There are 3 ways to turn a row about zero (a turn may also mirror it). The second row of each pair is the first, turned, with some noise. The first 27 pairs use one turn. New pairs use 2 turns, one after the other, and a turn may come again.
Some pairs, each with its turns in order after it:
[-2.24  2.01 -1.42 -3.57  0.86 -3.50 -3.00  2.15]
[ 1.05  1.11  1.07  1.63 -4.08 -1.88 -1.45  4.64] : k720

[ 2.10 -2.19  2.63  1.06 -0.91 -3.51  2.14 -2.22]
[ 0.35  2.66 -2.51  1.94 -1.54 -0.15 -0.11  4.51] : k888

[ 0.56 -3.21 -2.22 -3.76 -0.80 -2.76 -2.15 -2.10]
[1.41 1.34 2.62 2.83 4.32 0.16 0.49 2.54] : k888

[ 3.24 -3.40  3.07 -1.80 -1.77  2.77  2.91 -1.53]
[ 0.52  2.00  3.15  0.05  1.90  4.43 -3.85  2.46] : k514

[ 0.36  1.96  2.08 -2.46 -3.90 -0.30  0.77  1.24]
[ 1.43  2.27  1.75  1.91 -1.14  1.29  2.15  3.00] : k514

[-2.68 -1.74 -3.71  1.84 -0.05  1.07  2.20  1.50]
[ 0.52 -3.42 -0.57  1.47 -2.29  3.33 -1.66 -1.28] : k720

[ 0.60 -0.74 -0.41  2.89  1.34  3.60  2.50  2.44]
[-1.57  0.82 -1.57 -1.36 -1.86 -2.32  2.95 -3.71] : k888

[ 0.19  2.37 -0.25 -2.05 -0.64  3.40 -1.69  3.92]
[-3.43 -1.39  1.28 -2.62  2.07  1.62 -0.86 -3.00] : k888

[ 2.00 -1.56  3.20  2.05  0.55 -1.31  2.30  1.34]
[-1.07  2.74 -2.23 -0.57 -3.00 -0.10  1.40  1.69] : k888

[-1.78  0.59 -3.75  1.29  2.58 -3.19  0.61  3.77]
[ 2.14  0.24  0.55  3.66 -2.43  3.59 -3.24  1.53] : k720

[-2.75 -1.75 -2.39 -1.75 -3.49 -3.00  1.77  3.71]
[ 1.65  2.80  2.80 -4.34  2.11 -2.51 -0.82  2.30] : k888

[ 0.34  3.36 -3.02  2.36 -2.66 -1.61 -1.71  1.99]
[-2.31 -0.28  1.51  3.66  0.48 -1.01 -4.33  0.57] : k720

[-2.31  3.87  0.56  0.24 -3.50  0.92  2.10  3.57]
[-0.92 -1.62  1.57 -3.01 -0.87 -1.56 -5.82 -0.53] : k720

[-0.46 -1.08  3.09 -3.52 -1.03  2.38 -0.80  2.75]
[ 1.44 -0.43  2.04  1.28  3.11  0.66  1.35  3.84] : k514

[-3.30  2.24 -3.74  1.60 -1.50 -1.38 -0.86 -3.23]
[ 4.47 -4.25  2.03  0.15  0.09 -2.71 -1.19  0.62] : k888

[ 3.13  1.06  3.16 -2.80 -1.23 -0.16  0.11  2.28]
[-4.54  2.09 -0.50 -0.83  0.25  2.09 -2.63  1.07] : k888

[-1.89 -1.91  3.33  0.26  1.06 -3.34 -1.07  1.65]
[ 3.96 -0.57 -3.58  1.19  1.14 -0.95 -0.69  1.58] : k514

[-1.61  0.16 -3.05 -0.26  3.54  3.45 -1.41  0.40]
[-2.59 -3.68 -0.19 -2.29  2.51 -0.73  1.38 -1.58] : k514

[ 2.37  1.57  3.86  3.34 -1.38  2.70  1.46 -0.99]
[-1.51  1.36  1.34 -3.06  4.00 -0.62 -0.70 -4.40] : k720

[-0.78 -0.57 -3.87  2.88 -3.90  1.71 -0.60 -1.80]
[-1.44  3.56  2.69 -3.10 -0.76 -2.48  0.44 -2.84] : k514

[ 1.68  3.73 -0.39  3.16  2.90  2.08 -2.02 -3.25]
[-0.45 -5.08 -0.25  3.48 -2.86  1.11  0.56 -2.10] : k888

[-1.04  0.85  1.01 -2.11  1.34  0.55  1.10 -2.40]
[ 1.72 -1.14  1.64 -1.85  1.14 -0.33  2.21  1.16] : k720

[-1.68  2.78 -0.78 -0.96  3.09  1.42 -0.85  3.59]
[-2.84 -3.15 -1.94  1.18  1.88 -0.75  3.21  0.90] : k514

[-1.59 -3.73  2.33  3.12  3.17 -0.35 -2.31 -1.44]
[-1.46  2.51  1.39  0.03 -1.79  3.26  4.56 -1.98] : k720

[ 2.90  2.58 -3.86 -1.80  3.69 -2.24 -0.10 -1.21]
[-1.76 -3.62 -0.52  2.30 -2.95  1.69  0.63 -4.68] : k514

[-3.09 -1.58 -0.52 -2.27  1.41  3.87 -3.62  1.29]
[ 0.52 -3.13  1.50 -2.10  4.37 -1.99  2.37  0.98] : k514

[-0.17  2.72  2.46 -1.95  1.73 -1.83  3.63  2.53]
[ 3.66  1.70  0.57 -3.58  0.21  0.52 -2.98  2.13] : k720

New pairs, each followed by its turns in order:
[ 1.95  1.35 -1.65 -1.88 -2.69  2.87  3.91  3.51]
[ 4.29 -2.35 -2.40 -1.72 -2.72  0.22  3.90 -0.58] : k888 k514

[ 1.17  1.82 -2.62 -0.70 -1.62 -0.32  2.89 -0.34]
[ 1.62 -2.18 -2.44 -0.27 -0.26 -0.91 -2.76 -1.73] : k514 k888

[ 1.41 -1.80  0.82 -1.20  0.35  3.59 -1.67  1.96]
[ 1.75  1.85  1.27 -0.24 -3.11  1.52  0.23 -2.67] : k720 k514

[ 1.22 -2.29 -3.89  1.02  2.59 -3.17 -1.51 -3.78]
[-2.19  3.33 -2.83  2.66 -0.44 -0.49 -4.66  1.83] : k888 k514

[-0.75 -0.63  1.85 -0.99 -0.39  2.56  1.67 -1.30]
[-0.64 -1.40  0.65 -1.16 -1.45 -0.66  0.69 -2.94] : k888 k514

[ 3.73 -1.06  3.25 -1.69 -0.87 -3.62 -3.02  1.43]
[-1.33 -0.91 -0.35 -5.18  0.23  0.96  0.33 -5.03] : k888 k888

[ 0.19  1.17  2.94  0.16  3.85 -0.44  1.95  1.71]
[-1.44 -1.81  2.92  1.62 -2.60  1.45  0.32  2.42] : k720 k514

[ 3.06 -1.75 -0.59 -2.79 -0.62  1.71 -3.62  1.25]
[ 2.59 -0.54  3.13 -2.39 -2.41  3.10  1.26 -1.64] : k888 k720

[-0.17  0.54  1.48 -1.83  1.29  0.26  0.68 -2.07]
[-1.76 -0.55  1.01 -0.93 -1.35 -2.35 -0.72 -0.35] : k888 k514

[ 2.24  3.06 -2.06  1.56  1.59 -1.54  1.83  0.02]
[-4.68  1.16 -0.36 -1.68 -0.09 -0.20 -0.90  1.07] : k888 k720

[ 3.90 -2.41 -3.76  1.29  1.20 -0.35 -2.50 -2.95]
[-4.08  1.81 -3.96 -2.50 -0.62 -0.62 -2.41 -2.65] : k720 k514

[-2.40 -3.91  1.60  3.71 -2.95  0.73  1.64  1.90]
[-1.09 -0.96  5.71  0.41 -3.20  2.34 -2.25 -1.26] : k514 k888

[ 2.01 -3.43  0.82  2.92  0.52 -2.92 -2.87  0.00]
[-0.40 -2.37  2.33  1.92 -0.65  1.82  1.51  4.46] : k514 k888

[ 1.20  1.43 -0.13  0.65 -3.44  2.42  1.87 -3.83]
[ 2.39 -3.08 -2.39 -1.70  2.93  2.57 -1.45 -1.64] : k720 k514

[ 2.01  3.38  2.33 -0.54  2.11 -2.63 -0.32  2.89]
[ 0.56 -1.10 -0.38 -3.07 -0.66 -3.61  3.55  1.34] : k514 k888

[ 2.79  2.96 -3.29 -1.95 -2.78 -0.41 -0.98 -0.63]
[-2.11  3.31  1.33 -0.96 -3.98  1.63  1.42 -0.03] : k888 k720

[ 0.23 -3.33 -0.94 -3.64 -2.13 -0.14 -1.20 -1.81]
[ 3.80  3.09  1.95  1.63 -0.94  1.60  0.09 -1.24] : k888 k720

[-0.94  0.42  0.53 -2.98  2.17 -0.82  2.63  2.69]
[-0.52 -0.31  3.02 -1.24  1.82 -3.42 -0.28  1.27] : k888 k720

[ 3.34 -3.36 -0.66 -3.75  3.64  2.60 -2.98  2.75]
[-1.44 -0.63 -2.13  3.56  6.23  1.40 -3.30  1.80] : k720 k720

[ 1.46  0.38 -2.42  3.64 -1.41 -1.49  2.75 -1.96]
[-2.21 -3.55 -1.16 -3.12  2.08 -1.29 -1.65 -0.12] : k720 k514

[-0.38 -2.19  3.43  0.86  3.72  3.54 -0.65 -2.77]
[ 0.17 -2.28 -0.88  2.80 -0.69 -5.94  1.17 -2.05] : k888 k888

[ 0.43 -0.09 -0.38 -3.56 -3.42  2.21  2.80  3.37]
[ 1.74  0.56  4.28  0.59 -1.87 -0.77  1.55  4.81] : k888 k720

[-3.69 -2.89 -1.34  2.76 -3.26  2.72  0.59 -1.04]
[ 1.15 -4.07 -0.66  1.87 -2.25  4.13  3.40  0.68] : k514 k514

[-1.06  3.12  1.29  3.18 -2.34  3.78 -2.15 -2.70]
[ 2.13  1.40  1.03  1.41  3.85 -2.19  4.84  1.03] : k888 k888

[ 3.81 -3.16  1.58 -3.19 -2.83 -1.98  0.34 -2.30]
[-5.07 -3.35 -3.05  1.30 -0.85  2.63  0.68  0.53] : k514 k888

[-0.15  3.61 -0.23 -3.50 -1.94  3.38 -3.22 -1.10]
[ 1.71  3.40 -1.70  0.97  2.72  2.97 -1.62  4.01] : k514 k514

[-0.83 -2.44 -0.82 -3.41  0.07 -1.19 -2.08  2.25]
[-1.49 -0.58 -1.72  0.46 -0.82  1.55 -4.79 -0.56] : k514 k514

[1.91 2.93 2.80 2.91 3.40 2.15 1.50 0.65]
[ 0.72  4.55  3.44 -3.52 -1.09 -0.48  1.56 -1.27] : k888 k514

[-0.27  0.01  2.85 -1.57  2.55 -2.47  3.92 -0.05]
[-4.99  0.99  1.99  0.67  0.81  1.02 -1.20 -2.56] : k720 k888

[-1.89  1.51 -2.06 -3.16 -1.55 -0.76 -0.69  2.54]
[-2.21  2.21 -2.49 -0.40 -0.39  2.68 -2.01  0.23] : k514 k514

[-1.61  2.98 -3.11 -3.08 -0.78 -2.12 -3.10 -3.35]
[ 1.27  4.62  2.20 -0.11 -1.03  4.43 -3.31  0.97] : k514 k514

[-0.91  0.17  0.63 -1.21 -2.64 -1.44  1.20 -0.49]
[-2.95 -0.54 -0.47 -0.07 -1.32 -1.15 -1.81 -0.89] : k514 k888

[ 2.61  1.63 -3.02  3.50  0.47 -3.13  2.02  3.13]
[-2.69 -3.96  1.00 -1.20 -1.54 -5.47 -1.14  0.63] : k720 k514

[-0.40  2.78 -1.96 -1.95  1.89  0.25  1.31  0.93]
[-3.20  0.66 -0.19  0.81 -0.58  1.27  2.53  2.20] : k720 k888

[-3.30  0.43  1.97 -2.70 -2.54  1.40 -2.27  2.62]
[ 4.04  2.82 -1.73 -1.95 -0.14  1.95 -2.70 -0.68] : k514 k720

